The rows are grouped in 3 different ways at once. Each group adds its own fixed numbers to the row, and there is some noise. The rows also spread widely along 13 directions, which tell nothing about the answers.
Some rows, each with its group in each grouping after it:
[ 15.8   4.2  -0.4 -20.0  -7.7 -11.9  -7.5  33.6  -5.3 -52.9  -2.2  14.5
  24.4 -22.2   1.3   5.7   3.4  -9.9   1.4 -23.8 -14.7  12.7  13.2 -26.0
  -8.5  29.3   2.4  13.0  -7.0]	(1) (0) q167
[ 15.4  24.8  15.9  -5.0   9.5   6.2 -33.0   8.2 -18.7   3.7  -9.4  -3.8
  11.1  10.5 -16.7 -22.3  16.6  35.5 -10.3  24.0   8.7  16.3  -5.5   4.5
 -12.2  -8.6   1.7 -13.8   0.2]	(2) (2) q191
[ 37.2  28.1  18.1  -3.7  38.4 -33.0 -11.1  19.3 -42.9 -26.5  -8.1   9.3
 -24.6  34.0 -25.5 -24.3 -12.8 -18.5  27.6 -10.8  32.4  10.0 -13.5   6.5
  -3.6 -13.5  17.4 -21.3   9.5]	(0) (1) q22
[-37.9 -15.6 -10.6   6.3 -26.4  -5.6   3.2  -3.0  34.2 -14.4  26.0  14.4
  -0.2 -24.0  30.2  13.0  -9.3 -31.0 -18.2 -31.3 -40.7 -10.0  -3.5 -25.6
  26.0  22.1  -0.2  23.1   5.8]	(1) (2) q22
[ -1.4  -8.5 -30.9  11.2  -2.1 -20.9  19.6 -50.5   2.4  28.5 -30.0  -4.6
  18.6  12.1 -15.9 -12.5 -16.0  27.8 -16.2  28.6 -45.1 -18.5  -7.6  -0.5
 -28.9  52.4 -29.9  -3.2  15.4]	(0) (0) q167
[ -9.6  19.9   7.5  29.1  -0.7  27.3 -24.9 -24.1  -2.9  18.4  10.2  17.2
  16.7 -10.0   6.6 -38.2  26.2   9.4  -7.4  -6.8  -4.0  -7.0 -41.8  -6.1
  24.8 -27.2  -1.8 -34.4  -6.9]	(2) (1) q191
[ 16.9  -1.2  21.7  -4.9  13.4 -19.4 -14.2  47.9  11.7 -26.2 -15.7  11.3
  25.6  24.5 -12.7   6.6  28.0 -34.1  10.1 -27.0  19.2  -5.3  -2.8  -0.3
  -0.6  19.4 -20.0 -22.0   8.9]	(0) (2) q22
[-26.2  -9.8  -3.7  -3.2  -1.5  -8.7   8.8 -10.1  -7.9  -9.5  11.3  20.0
 -22.0 -14.7  24.4 -22.4 -35.1  -6.3 -10.0 -17.0 -45.0  10.1 -25.5 -31.9
  19.0   5.6  39.3  22.5  35.6]	(0) (0) q191
[  8.7 -32.3 -40.8   3.5  -7.7   9.6  15.5  -9.4  19.6 -29.6 -27.7   0.9
  40.6  -1.1 -30.5 -14.8  -7.3 -19.7 -11.5   9.6 -35.4 -10.5   2.9 -40.4
 -20.8  45.5 -14.8  -9.2  29.6]	(1) (0) q167
[-23.9 -15.6 -51.3 -12.9 -10.9   1.7  30.9  22.0 -14.0 -22.7 -21.8  -9.3
  10.4 -27.6   8.9  24.6 -18.2   4.4 -24.6 -19.4 -51.7  18.6  15.1 -41.3
 -15.2  38.7   2.7  26.4  22.9]	(0) (2) q167
[ 34.7 -13.5  -5.9  15.4  17.7 -16.4  -0.5  -6.2  35.0 -35.7 -28.2   0.1
  28.2  34.3 -43.3  12.1  -0.6 -32.8   6.8   0.2  13.1  -9.2 -23.9  19.1
  -4.7  31.8 -32.4 -14.5  18.1]	(2) (1) q191
[  5.9 -25.5 -33.3  49.0  13.2 -16.9  16.3  -6.9  20.0 -22.8 -17.9  22.9
  -9.2  29.9 -25.6   3.3  34.5 -19.9 -10.1 -33.8  -8.9 -23.8 -29.3 -22.5
  15.5  29.1 -35.1 -23.2  55.0]	(0) (0) q191
[-14.8  19.9  -2.9 -16.0 -15.8 -22.0 -22.5   0.2 -27.0  49.4  -8.8  -4.0
  25.1   2.0  26.4 -49.3  -0.6   8.2  -4.4  17.0 -31.0  12.3   0.9  -9.1
 -10.9   6.4 -11.0  -2.7 -14.2]	(1) (1) q22
[-29.2   5.9 -41.2  15.4  15.6  26.5  20.7  43.6 -17.3 -44.2  -5.6  -1.2
 -42.8 -30.4 -15.6   8.5 -24.3  -3.6 -22.3 -47.5 -16.3  12.6  -4.3 -15.8
  22.2  -5.1  12.6 -21.8  -4.2]	(0) (1) q22
[ -4.8  16.0 -45.4  11.2   1.7  25.6 -15.2  -1.0 -33.2  -1.2  14.7 -14.7
 -41.4 -20.8 -10.1 -30.9 -22.0  38.1 -14.0  20.2  -6.1  19.5   2.4  -8.7
  10.6  -3.3  13.4  -7.7   2.6]	(2) (2) q22
[-29.7  -7.4   3.4   1.4   0.4 -55.8   4.4  29.7  27.5 -21.3 -23.5  27.7
 -17.7   8.6   6.4   9.2  -1.3  23.3 -25.3 -34.0 -50.2  -9.0   6.0  12.9
   0.1  54.0 -32.8  10.5  13.3]	(0) (0) q191
[ 11.8  24.0  29.4   8.4  12.0  14.4  -4.9  -9.5   5.2  -9.2  15.0 -12.8
   0.3  -6.1  -8.9  39.6  -2.9 -10.8 -18.6 -12.5  21.2  11.9 -27.0  10.4
  14.7 -18.4   3.9  -3.4 -30.1]	(1) (0) q191
[-10.6  18.3   2.0  -1.5   7.6  -8.9 -19.3  -1.2 -10.5  38.5  -5.3 -13.9
 -52.3  13.3   2.6 -28.8 -13.1  46.3 -35.6   6.9  -2.8   9.5  -2.0   8.8
  25.3  -7.4 -10.5   0.1  12.6]	(0) (1) q22
[-21.8  -6.9 -46.0  -4.0 -13.8  28.8  -7.3  26.6 -28.6   8.2  36.1 -37.2
 -46.9 -17.1  28.0 -31.9   3.9 -50.2  -6.2   8.7   5.2  28.7   1.4 -34.3
  17.7 -14.2  11.4  -2.1  24.5]	(2) (2) q191
[-30.1 -22.0  15.5   6.0   8.4   8.6   0.3 -25.4  38.5  48.9 -32.2  -3.8
  21.5  25.3   5.0 -15.9  -9.3   7.7 -38.5   5.0 -30.8  -8.6 -36.7  -4.7
  15.8   2.2 -11.3 -13.2  34.9]	(0) (2) q191
[-16.4  -6.0  12.1 -12.1  28.2  16.1 -12.2  11.6  19.5 -30.0 -30.1  22.1
 -10.8 -15.2 -22.4 -35.0 -64.9  46.9 -32.8  -7.9 -39.0  15.9 -17.5  -0.2
  18.7  -3.0  29.9 -13.3   6.1]	(1) (0) q191
[-27.3 -13.9 -37.9  13.5 -11.1  -6.8  35.6 -49.7   6.1 -23.4  15.0  -7.3
 -11.1 -12.1  -6.3   3.9 -42.8 -42.2  -4.0  16.3 -52.8 -10.9 -16.1 -13.7
 -13.7  22.0  20.3  20.0  19.9]	(2) (1) q191
[ -9.6  17.9  35.5  -7.2   7.1 -30.5 -15.4  25.5  23.2 -20.6  -4.5  18.2
  21.2   4.5  -6.2 -18.1 -12.8 -23.5  15.7  -7.0 -15.1 -19.0  -2.2  46.6
 -16.5  36.3 -27.5 -36.3 -47.4]	(2) (0) q22
[ -2.7  -2.9  -5.3   8.0  12.0  -9.5 -16.6  17.6  17.4 -13.2 -22.5   8.2
 -28.6  20.4 -27.1 -19.0  -5.7  35.9 -39.8  -9.9 -15.4   0.2   6.6  -9.0
  17.3  16.9 -18.6 -15.0  22.8]	(1) (0) q22
[-10.2  18.6  23.3 -22.3  -5.1 -69.1 -22.1 -11.1 -19.0  20.0  -2.1  18.3
  -6.9  33.0  32.9 -26.5  -9.4  12.9  -2.9   2.4 -36.9  11.7   1.9 -11.4
  -4.9  21.9   5.1  35.2  29.1]	(2) (2) q22
[-30.5  -8.0 -37.7   7.2   2.8   0.4  38.7  -1.7   2.4 -32.2 -11.8 -10.3
 -10.3  -4.0 -15.3  28.4 -40.1 -28.6 -23.9 -17.6 -47.0   4.4  -5.2 -16.7
  -6.9  33.1   2.1   1.6   4.9]	(2) (0) q22
[-14.5  -7.3 -32.5  10.3 -11.7  34.2  14.0   9.4   4.6 -46.9   2.3  -6.9
 -17.1 -16.9 -28.3  29.1  -5.9  16.9 -51.1 -13.1 -33.5  12.2   6.7 -49.8
  13.7  16.4  20.7  14.6  31.0]	(2) (0) q22
[  0.5  -8.5   3.5   9.7  -0.1 -16.7   8.2 -46.6  30.7  -4.1 -13.5   2.0
  19.4  19.0 -22.2   3.5 -25.9   0.8 -13.8  24.3 -31.7 -12.9 -23.2  12.2
 -12.8  35.9  -8.4   7.1  14.2]	(2) (0) q191

New rows. What belongs after each?
[ 16.1 -15.3 -15.7 -17.9  16.6 -47.9 -14.9  58.4  -6.2 -32.1 -19.1  21.8
  -2.5  17.0   9.5 -37.0 -18.9 -34.7  32.3 -29.5   0.7  12.6   0.8  -3.2
   6.8  37.0 -10.3  -2.7  29.2]	(0) (2) q22
[ 48.8  25.2   0.3 -13.2  -5.1 -37.5 -28.9  48.0 -25.8 -44.0  -9.7  21.1
  43.7  -4.4  -2.2  12.5  14.0  10.5  27.0 -21.4  11.2  26.8   6.8   5.0
 -13.7  47.1 -20.5  17.7 -22.3]	(2) (0) q22
[ 10.6  48.6  55.7 -29.0  -9.1 -29.3 -41.3 -12.3 -26.2  23.0  36.4  -5.8
  -7.7   6.1  27.8 -30.4  -9.3  -8.5  14.7  22.9  14.9  13.2  -3.5  25.4
   1.3 -14.4  15.8  15.8 -30.6]	(2) (1) q22
[ 29.2   0.7 -37.5 -24.4 -17.8 -23.0 -33.3  42.2 -21.6  19.7  -6.5 -28.5
 -27.2   7.7  17.0 -11.8   0.0  30.3 -24.0   7.2  13.1  46.3  29.1 -20.3
  19.0  33.5 -30.9  42.4  21.1]	(1) (0) q22
[-47.0 -18.2  13.9  -5.3 -20.0 -29.5   6.3   9.6  54.1 -16.8   9.5  -7.0
 -33.4  16.5   2.9  10.5   8.5 -32.6 -40.9  -0.8 -44.0 -19.4  14.8   1.4
  -0.2  44.3 -28.0  11.8  24.1]	(2) (0) q191
[-28.7   9.3  -4.7  -4.3 -34.4 -11.0 -23.1  -5.0  16.1  32.5  16.5 -10.9
 -14.4 -25.4  33.9  -8.0   4.3  34.3 -37.9   8.4 -32.7   7.4   8.7   9.6
  14.9  15.1 -25.7  30.8 -17.2]	(1) (1) q191
[ 56.9  28.9  23.4 -13.0  20.3  -8.5  -5.1 -10.5 -24.9 -36.7   9.7  -9.5
   9.2  -1.1  -8.6  39.8 -19.5 -18.1  12.5 -14.5  38.9  26.6 -16.7  -0.3
   2.7  -3.5  14.9  19.9 -22.9]	(1) (0) q167
[ 16.6   7.6  21.9 -27.9 -15.1  -9.4 -13.4  17.6  14.4 -15.9  30.4 -39.2
  -7.9  -3.5  -6.6  10.6  -8.9 -45.6   3.6  36.0  21.9   8.7  18.2  27.8
 -20.5  19.1  -8.7  11.6 -29.8]	(1) (0) q191
[ 32.8  11.0  55.4 -29.0  30.8  -5.1 -21.8  10.9  14.6 -10.1 -31.4  -2.1
  39.6  33.7 -37.3 -19.4 -36.9 -12.1   1.3  17.0  15.8   7.6 -15.5  19.6
 -13.0   1.1  11.0 -27.0 -14.6]	(1) (0) q22
[ -6.3  28.1 -13.0  -6.0  -2.1 -30.8 -14.0   3.9 -54.5  35.0   2.8  -5.8
 -16.2   8.3  48.9   7.3  17.4  19.8 -15.7 -20.7 -10.6  45.9 -15.6 -27.4
  15.3  -9.1   1.5  38.6  20.0]	(2) (2) q191
[-17.8 -12.3 -21.2  -4.4  -6.2 -21.1  28.1  -3.8  16.1  13.8  -7.9 -32.7
  -5.1  13.4  11.8  44.6 -34.6 -51.2 -26.2 -18.9 -23.1  12.3  -6.4  -6.6
   7.0  34.7 -26.5  22.8  -1.5]	(1) (0) q22
[-34.5  13.7   9.0 -14.7   2.8 -19.8   0.7  -3.0  -1.1  19.3 -22.4  -5.8
  13.3   4.2  -2.2 -25.4 -36.2  -3.8 -14.7  10.7 -47.0  -0.7   0.7  12.1
 -21.4   7.1  -0.9 -14.8 -25.2]	(1) (1) q22
[ 18.0 -17.0 -41.3   8.2 -23.1  -5.9 -33.1  -3.2  28.7  32.9  -7.0 -20.1
 -12.4   3.2   8.9 -14.7  31.1  46.8 -36.3  16.8   5.7   1.6  19.6  -5.7
  22.7  42.1 -68.6  15.7  22.4]	(1) (2) q167
[ 12.8 -25.2 -38.5  11.7  -8.5  -1.5 -22.6 -26.1  13.5  20.2   8.5  11.1
 -12.4 -14.0  18.9 -67.7 -16.0   4.8  15.9  15.3  -4.9 -12.5 -14.6  -1.5
  24.1  33.1 -24.7  -6.8  26.5]	(0) (2) q167
[ 38.0  -2.5 -28.5  19.9 -13.1  -6.0 -35.9 -25.9  -7.3  -6.0  31.5  19.9
   5.9 -12.7  13.7 -43.0   7.4   1.1  32.7  13.2  15.1   4.6 -26.9  -7.5
  21.3  15.2  -2.0  15.2  22.7]	(2) (2) q191
[ 21.6  21.2   6.9  -7.2 -18.7 -15.5 -14.7 -16.9 -36.6  -3.5  45.5  -5.3
 -15.0   9.7  20.3  -6.7   8.1 -32.5   7.9   6.7  10.4  15.7  -8.4 -36.8
  10.4  -1.1  30.7  33.1  24.1]	(2) (0) q22
[ 38.5  -2.8  -8.6   6.6 -28.7   3.9 -39.9   7.4  17.2  -9.2   8.5  16.8
  36.0  -5.0   9.1   0.3  33.3  23.7 -11.7  -9.7   9.3  12.0  -9.5 -28.4
  33.3  37.8 -23.2  32.1  23.7]	(2) (0) q22
[-18.4  -8.6 -13.2  14.1   4.6  -7.3  11.8 -30.0  14.3  36.4 -47.0   9.1
  59.1  19.6   5.8  19.7  -9.7  14.8 -36.6 -21.9 -49.6   4.7 -30.6 -29.4
   5.4  16.6 -16.6   3.6  16.2]	(1) (2) q22
[ 39.5 -22.3 -22.4   3.2 -16.2  22.7 -17.0  38.4  14.6  -9.4  -4.8 -25.7
  22.7  11.0 -24.4  -2.1  51.0 -19.7  -8.4  17.9  34.0   6.4   2.5 -20.6
   0.2  29.5 -34.5  -9.3  33.4]	(0) (0) q191
[ 35.3  28.2 -27.4  13.1  12.4   3.0  -9.6 -28.0 -51.9  -3.9  14.1  -2.6
 -19.5  -2.7  -6.0  -6.7 -29.9  23.8   6.1   3.3  14.8  30.6 -28.1 -12.4
  17.4  -3.1  21.8  11.5   3.0]	(2) (0) q22
[-39.1  17.8  43.7   4.3 -13.7 -23.3 -17.8  -0.1  28.5  21.7  -0.2  20.0
  -4.3   9.9   5.9  -1.0  30.8  49.5 -44.4  -4.7 -37.4 -26.5   8.7   7.0
   2.5  14.0 -17.3  -3.8   2.7]	(0) (2) q22
[ -8.4   2.3  31.5  -4.6  -5.2  24.7 -19.9  15.6  37.2 -36.6  18.4  19.2
   2.3 -30.4  -3.8   9.6 -13.1  25.0 -22.6 -16.8  -8.9  -7.4  -4.9   1.9
  27.2   4.3  22.6   6.6  -6.2]	(0) (2) q22
[ 31.6  42.5  10.9  18.4  13.3 -27.7   4.1 -24.6 -49.5 -25.2  14.9  11.6
   7.9  25.3 -23.4  18.6  19.0 -16.0  18.0  -5.3  10.8   1.5 -19.2 -15.8
 -22.6  -2.0  17.7  -6.0  -2.7]	(2) (0) q22
[ 44.1  29.6   6.6   0.3  30.8   3.6  -5.3 -30.2 -14.9 -46.7   7.0  -0.2
 -11.1 -21.3 -31.5   1.9 -62.2   9.1  19.1   3.8  25.5   9.4 -17.4  31.3
  -0.5  -8.8  22.3  -5.2 -41.9]	(1) (1) q167
[ 46.1 -15.8 -35.3  -4.0 -12.2  25.9 -20.9  13.5   5.9 -17.9   1.3 -21.3
  18.2 -16.0 -29.1 -27.0  15.3   7.9  11.1  41.4  26.7  -2.1  17.3  -2.5
 -14.6  36.8 -23.1 -10.4  10.2]	(0) (2) q167
[ 49.7  23.2  10.3 -17.7   2.5 -16.3 -44.7 -25.2  -9.0  24.6  13.4 -23.7
 -27.8  13.2  -8.9 -30.2 -36.4  39.8  -3.1  45.4  35.4  22.2   0.4  28.5
  16.3   1.4  -2.9  25.1  -7.7]	(1) (1) q22
[ 16.2  29.6  13.0 -12.7  -5.2 -52.7 -13.0   9.6 -32.8  17.3   3.8   5.8
   8.9  10.2  31.9   5.4   1.9  -4.0  15.9 -18.4   1.9  17.8  -8.3   4.9
   1.1  16.0 -10.3  29.6  -7.6]	(0) (1) q22
[ 72.6  15.2   2.1  11.7   6.4 -20.9 -28.8 -39.3 -11.7   6.1  15.6 -17.4
 -18.8  48.1 -25.3   5.8   9.5  10.6  -3.5  27.8  52.7  11.3 -17.2  -4.0
  19.9  13.0 -11.7  25.3  35.7]	(2) (0) q22
[-13.5  12.7 -30.8  23.2   3.0 -49.3  13.4 -17.5 -15.5  24.0   6.9 -24.8
 -49.7  33.7  16.1  34.9  20.2 -19.6 -18.0 -11.2  -3.6   6.2  -5.8   6.9
   4.0  18.4 -43.1  15.9  18.1]	(2) (2) q191
[ 11.1  14.1  -4.9   3.1  -9.7 -21.5   2.9 -18.2  -6.6 -41.1  24.4   1.9
 -11.1  -4.3 -20.4  28.3  -9.5   6.1  -6.8   9.2 -11.8  -1.4  14.7 -11.7
 -14.8  17.8  21.5  33.4   4.1]	(1) (2) q22
[ 44.5   2.8 -60.3  20.4 -14.4  13.0  -2.6  16.4 -18.5 -35.2  -4.5 -14.1
  33.1  -7.0 -42.4  15.3  26.3   2.0   6.1  14.1  12.2   9.1  10.2 -16.9
 -23.0  49.4 -30.1  -4.7  -1.5]	(2) (0) q22
[-25.8  -0.7   6.2 -22.3  16.0  22.9  24.7   8.0  11.7 -14.7  -6.0 -25.7
 -24.5 -25.8   3.2  22.0 -67.5 -14.8 -30.2 -16.4 -20.0  15.5 -10.0  10.0
  13.2   9.2  13.3  -0.9 -21.4]	(0) (0) q167
[-15.5  33.5  40.5  -4.9   0.3   7.7  -9.6   5.3  -7.4 -29.5  22.8  18.2
  28.6 -30.6  15.6  21.9  -1.5  -7.6   3.2 -22.0 -14.9   9.2 -23.4   6.0
  -2.7 -16.0  31.0   0.0 -39.1]	(2) (2) q191
[ 25.2   0.3  13.7  -8.6  18.1 -13.5  -6.7   3.1  13.6   6.5 -26.4 -28.7
  14.8  36.4 -33.7   0.6  -9.4 -19.4  -9.0  26.5  16.1   6.0  -6.4  22.7
 -20.4  17.6 -27.7 -19.4  -4.9]	(1) (0) q191
[  2.4  41.2  18.2   3.0  13.2 -15.3 -15.5  32.4 -22.0   1.4 -11.5  -2.8
  -2.7   8.8  -9.6  21.3  20.8  24.7 -23.4 -27.8   9.5  14.6   2.4  11.2
  -0.3  -1.0 -26.1 -19.8 -39.8]	(1) (0) q22
[ 22.5  37.3  30.1   4.3 -12.5   0.3 -37.6 -10.6  -5.0 -40.6  48.2  31.4
  -6.7 -38.6  -4.5  -8.8  -7.0  42.0   5.0   0.4   4.0  -0.3  -2.4   6.2
  14.3   1.1  28.1  14.8 -37.9]	(1) (0) q22
[  9.5 -25.6  -4.3   3.0   9.7   7.2 -45.0  19.5  35.6 -38.8  -6.2  38.1
 -35.3  -2.1 -12.8 -73.7 -19.5  39.5 -17.4  -3.9 -12.6   3.2 -13.2 -10.2
  48.6  19.2   1.4 -10.1  53.0]	(2) (0) q191
[-17.6  16.7 -57.7  -1.9 -39.2   6.3  16.5  -2.6 -49.0  33.5  28.2 -38.7
   2.0 -43.3  32.9   9.0  -9.9 -14.5   3.3  15.8 -23.5  22.1   7.5 -12.6
 -14.2  21.4  -2.8  28.9 -27.6]	(0) (1) q22
[ -9.9  28.0 -17.0  26.5 -27.6   2.1 -10.0   8.4 -25.9  14.3  27.2 -18.2
  -7.6  12.1 -13.7  -5.3  84.2 -12.1 -20.1  16.8   0.8 -15.6  20.1 -23.6
 -22.3  11.6 -33.5 -30.4  -1.8]	(2) (0) q22
[  0.0  11.9  -2.3  26.2 -14.0 -32.2 -12.0 -65.8  21.9  51.9  -4.7  -6.5
  -3.5  26.3   6.5   6.6  12.3  42.4 -31.0  21.6 -18.0 -10.5 -22.4  24.4
  11.0  24.7 -48.3  22.5   9.6]	(2) (1) q191
[-46.4   2.9  -3.6   4.5 -33.8  35.8   3.5 -35.9  -0.4  32.2  39.9 -19.8
 -28.3 -30.8  18.7 -20.1   0.7   8.2 -43.0  28.1 -39.2  -4.7  -7.4 -30.9
  12.0 -21.0  32.3  15.2  17.3]	(0) (1) q191
[ 24.2   4.4 -19.7 -13.9  -0.9 -12.8 -25.6  34.8 -28.1  -4.0  -5.1   7.1
 -16.7  -5.6  12.0 -23.3 -13.9  38.4  -6.9 -12.4   2.3  33.4   0.9 -21.0
  24.5  22.9   1.2  24.3  23.7]	(0) (0) q22
[ 33.7   5.8  18.5   2.1  -2.5 -15.5  -8.5 -28.0  -2.1  36.3 -17.2 -18.5
  33.7  55.1 -14.0  22.4  31.5  -2.8 -31.9  11.6  13.9   9.0 -15.2 -34.3
   1.7   6.1 -17.7  14.9  34.8]	(1) (0) q22
[ 30.2 -17.6  -0.3 -19.1  -0.2 -14.0 -20.5  27.8  12.5 -12.5 -16.4  -8.5
   4.5  29.6  -0.7  -4.4  -3.3 -28.4 -18.6 -16.9  17.1  24.8  -3.1 -37.5
  32.2   7.3  -4.5  28.5  48.9]	(1) (1) q22
[ 19.5  -8.7   6.6  11.4  -1.3   4.1  -8.4 -48.2  31.2  26.7   4.3 -20.6
 -16.8  31.2  -3.3  27.7 -15.3   6.6 -48.1   2.0  12.3   6.5 -26.1 -21.1
  46.1   3.7  -9.8  33.0  35.7]	(1) (0) q22
[  4.9  57.0   3.2   8.1 -12.6   4.9   8.3  -9.2 -45.1 -10.8  33.5 -27.5
  22.1 -20.3 -11.2  59.9  24.3  -7.6   3.6  13.5   7.7   7.8   6.5  11.5
 -41.3  -0.5   6.1   3.3 -62.7]	(2) (2) q22
[ 34.7   6.8  24.7 -16.0   4.9 -13.3 -17.8 -26.7   4.7 -14.2 -23.6   7.2
  55.7  20.1 -44.7 -33.4 -27.4  12.7   7.0  45.7 -12.6  -5.2  -3.4   0.1
 -34.7  14.3  20.8   0.1   4.7]	(1) (1) q22
[-20.4  -9.4  -2.3  14.8 -31.1  37.5 -28.8 -23.0  32.2  41.6   5.3 -10.1
  21.8 -10.7  -1.2 -45.0  32.3  18.9 -38.6  33.8 -19.1 -13.9  -9.3 -13.8
  12.8  -5.2 -20.9 -19.9   6.2]	(1) (1) q191
[-25.9  14.5  -5.1 -15.1  -5.1 -13.3  19.7   5.8 -14.0 -12.4  -1.2 -14.2
 -18.0 -10.3 -20.3   6.1 -36.2  16.4 -20.4  22.0 -46.2   0.6  21.4   5.0
 -35.4  29.8  15.8   6.3 -12.1]	(0) (0) q22
[ 45.9  14.7  -4.5   1.4  11.0   6.0 -24.2   0.5 -24.2 -62.8  38.7   9.4
 -39.3  -7.9 -17.8 -25.7 -27.8 -24.6  29.6  -1.9  38.5  15.5 -13.3 -12.4
  28.4 -13.7  42.9  10.5  16.4]	(2) (1) q22
[-45.3  33.2  -3.3 -14.6  -2.8 -10.4  21.5  21.0 -40.7   3.8   4.3 -15.4
 -12.5 -21.3  18.7  23.5 -27.2 -12.4 -22.7 -22.2 -43.0  25.2   6.9 -11.9
 -17.1  -0.3  14.0   2.6 -43.0]	(1) (0) q22
[  8.7  26.7  16.8   8.5   4.7  -7.7  -4.0 -33.0 -35.3   8.3  21.5   9.0
  -9.1   7.5   3.7   6.2   0.1  17.2  -5.4   0.3  -1.4   4.7 -21.5 -25.0
   7.7 -19.1  39.3  18.6  20.5]	(0) (2) q22
[ 27.1   1.4  10.3   2.5 -24.2 -43.8 -34.1  -7.2  -3.2  16.1  17.3   7.4
  29.7  32.5   8.4 -34.5  64.6 -27.1  18.9  29.4   9.5 -11.9   5.9 -19.2
 -22.0  18.4 -21.5   5.5  28.7]	(1) (2) q191
[ -5.0  11.5  17.3  -3.1 -25.1  62.9 -23.4 -31.7  28.2  19.4  47.0 -34.5
 -23.5 -32.1  12.2   2.4   0.1   9.1 -45.3  23.5  15.7   2.3  -8.7  -5.7
  40.1 -11.6  -1.0   5.5 -15.1]	(2) (0) q167
[-27.4   0.0  23.4   6.1 -25.0   6.3 -37.8  -5.6  29.5  34.7   7.0  12.7
  13.9   1.8  32.4 -21.4  45.3  25.9 -41.0  -2.9 -22.6  -3.1 -15.4 -18.1
  29.0  -0.7 -18.6   5.5  23.7]	(2) (2) q191
